There are 3 ways to turn a row about zero (a turn may also mirror it). The second row of each pair is the first, turned, with some noise. The first 27 pairs use one turn. New pairs use 3 turns, one after the other, and a turn may come again.
In the rows, 100 means zero.
Known pairs, each followed by its turns in order:
103 130 87 100 107 89 122 87
95 81 93 103 113 124 104 75 => J877

84 128 123 106 119 141 92 106
89 104 116 66 144 97 107 119 => J877

100 80 68 127 89 104 108 136
87 72 57 75 101 114 98 104 => J467

113 104 126 109 100 108 95 94
114 104 119 89 89 97 96 83 => J467

88 103 103 118 73 94 112 91
89 89 113 99 85 119 79 103 => J877

114 105 109 112 97 74 107 101
122 110 92 96 111 113 111 84 => J467

90 103 113 88 64 107 102 89
73 84 108 109 88 105 97 127 => J877

100 119 92 100 90 92 59 99
93 114 102 117 92 135 76 100 => J467

93 106 102 108 93 85 110 93
99 91 112 105 94 114 95 91 => J877

72 100 104 77 97 92 110 109
117 78 115 115 105 102 111 115 => J877

99 92 100 117 87 76 140 117
107 98 78 73 129 99 126 90 => J467

113 74 90 77 109 59 95 126
80 121 77 101 95 77 57 87 => J276

90 85 93 104 94 94 98 59
93 89 101 83 63 109 115 94 => J877

106 118 104 104 98 125 92 82
92 112 110 104 84 87 80 84 => J467

85 90 96 141 115 88 93 137
70 117 119 75 93 83 114 67 => J276

99 107 113 68 141 67 109 89
92 123 103 134 121 69 77 120 => J276

102 99 91 106 102 109 100 121
95 104 106 85 83 98 101 100 => J276

103 141 99 97 95 123 74 102
75 108 113 119 80 112 80 72 => J467

96 75 100 89 99 114 59 109
81 108 62 102 79 109 117 96 => J276

105 102 90 109 99 117 98 81
85 96 87 78 94 102 98 98 => J877

141 98 99 95 108 104 105 110
99 124 103 82 98 117 77 117 => J276

104 108 94 106 97 65 102 87
119 121 87 111 116 111 106 98 => J467

100 103 59 106 100 102 113 96
86 70 113 85 94 97 86 111 => J276

126 129 116 106 102 105 86 103
103 123 121 110 99 130 103 101 => J276

105 101 88 87 94 111 72 91
94 98 108 118 94 107 71 106 => J467

101 112 97 100 97 107 107 92
107 92 108 99 100 106 100 108 => J276

102 99 87 119 104 92 83 102
106 102 100 90 93 86 86 81 => J877

New pairs, each followed by its turns in order:
114 80 88 105 127 138 70 107
132 91 108 84 143 119 85 96 => J276 J276 J467

94 103 78 110 98 101 110 119
91 114 90 98 87 81 81 100 => J877 J467 J877

120 95 106 89 108 112 127 89
117 104 74 97 100 79 117 100 => J877 J877 J877

112 99 107 79 97 106 59 104
83 104 96 121 137 102 106 88 => J877 J276 J276

108 130 127 89 116 96 141 67
87 131 120 77 83 52 82 98 => J467 J877 J467

141 99 108 90 91 94 92 120
97 105 69 124 122 107 105 116 => J877 J877 J276

106 98 128 103 129 92 93 101
93 88 112 96 78 101 132 93 => J467 J877 J276

76 95 86 108 103 115 82 118
123 90 115 96 107 86 108 122 => J467 J467 J877

100 77 87 87 88 107 83 139
101 105 87 142 117 86 80 91 => J467 J877 J877

97 78 96 130 100 100 79 93
81 99 81 94 105 101 134 97 => J467 J467 J276

79 109 75 116 99 99 109 93
87 127 84 94 97 107 98 85 => J877 J467 J276

117 93 104 77 90 100 100 134
87 87 79 128 110 95 121 104 => J467 J276 J467

111 108 60 96 114 105 90 97
116 110 84 104 74 79 117 102 => J276 J467 J276

115 104 89 97 109 111 112 85
82 92 104 100 99 84 96 82 => J877 J467 J276

99 112 108 86 102 87 98 121
106 100 94 118 102 91 77 93 => J467 J467 J276

98 134 103 98 121 87 102 71
91 135 97 128 102 82 87 86 => J467 J467 J467

96 104 75 107 76 110 109 59
90 83 85 121 118 116 95 61 => J276 J877 J467

107 91 96 97 111 95 104 68
118 97 116 101 99 93 116 80 => J877 J467 J877

96 106 86 85 103 87 111 102
107 102 115 114 98 103 118 104 => J467 J276 J877

99 93 69 108 107 117 101 96
105 104 68 99 117 100 93 106 => J877 J877 J467

94 86 110 136 76 103 100 81
91 106 137 85 76 103 107 112 => J877 J467 J467

102 93 107 104 108 110 105 106
106 104 91 108 89 95 108 106 => J877 J877 J467

107 107 99 111 93 108 84 99
101 111 106 108 87 113 100 100 => J877 J877 J877

106 83 71 98 90 99 105 59
100 107 109 97 94 116 50 96 => J276 J877 J276

80 86 105 117 100 88 115 96
119 106 126 102 96 101 92 113 => J877 J467 J467

124 98 104 105 100 112 141 97
84 76 115 74 124 101 106 99 => J877 J276 J467

118 99 89 112 102 79 113 103
75 87 101 91 106 108 86 89 => J467 J467 J276

104 105 98 100 86 108 103 95
105 86 94 97 105 95 94 94 => J877 J276 J276

93 107 76 100 86 81 135 112
106 82 106 112 112 130 68 110 => J877 J467 J467

141 105 112 100 101 87 101 108
81 100 98 65 99 94 100 75 => J276 J276 J467

98 105 104 99 94 78 107 128
82 109 111 104 88 75 114 96 => J877 J276 J467

110 101 70 135 96 90 86 100
99 103 104 96 64 126 90 82 => J877 J467 J467

92 104 89 89 139 97 96 90
100 86 74 78 106 119 90 109 => J877 J877 J877

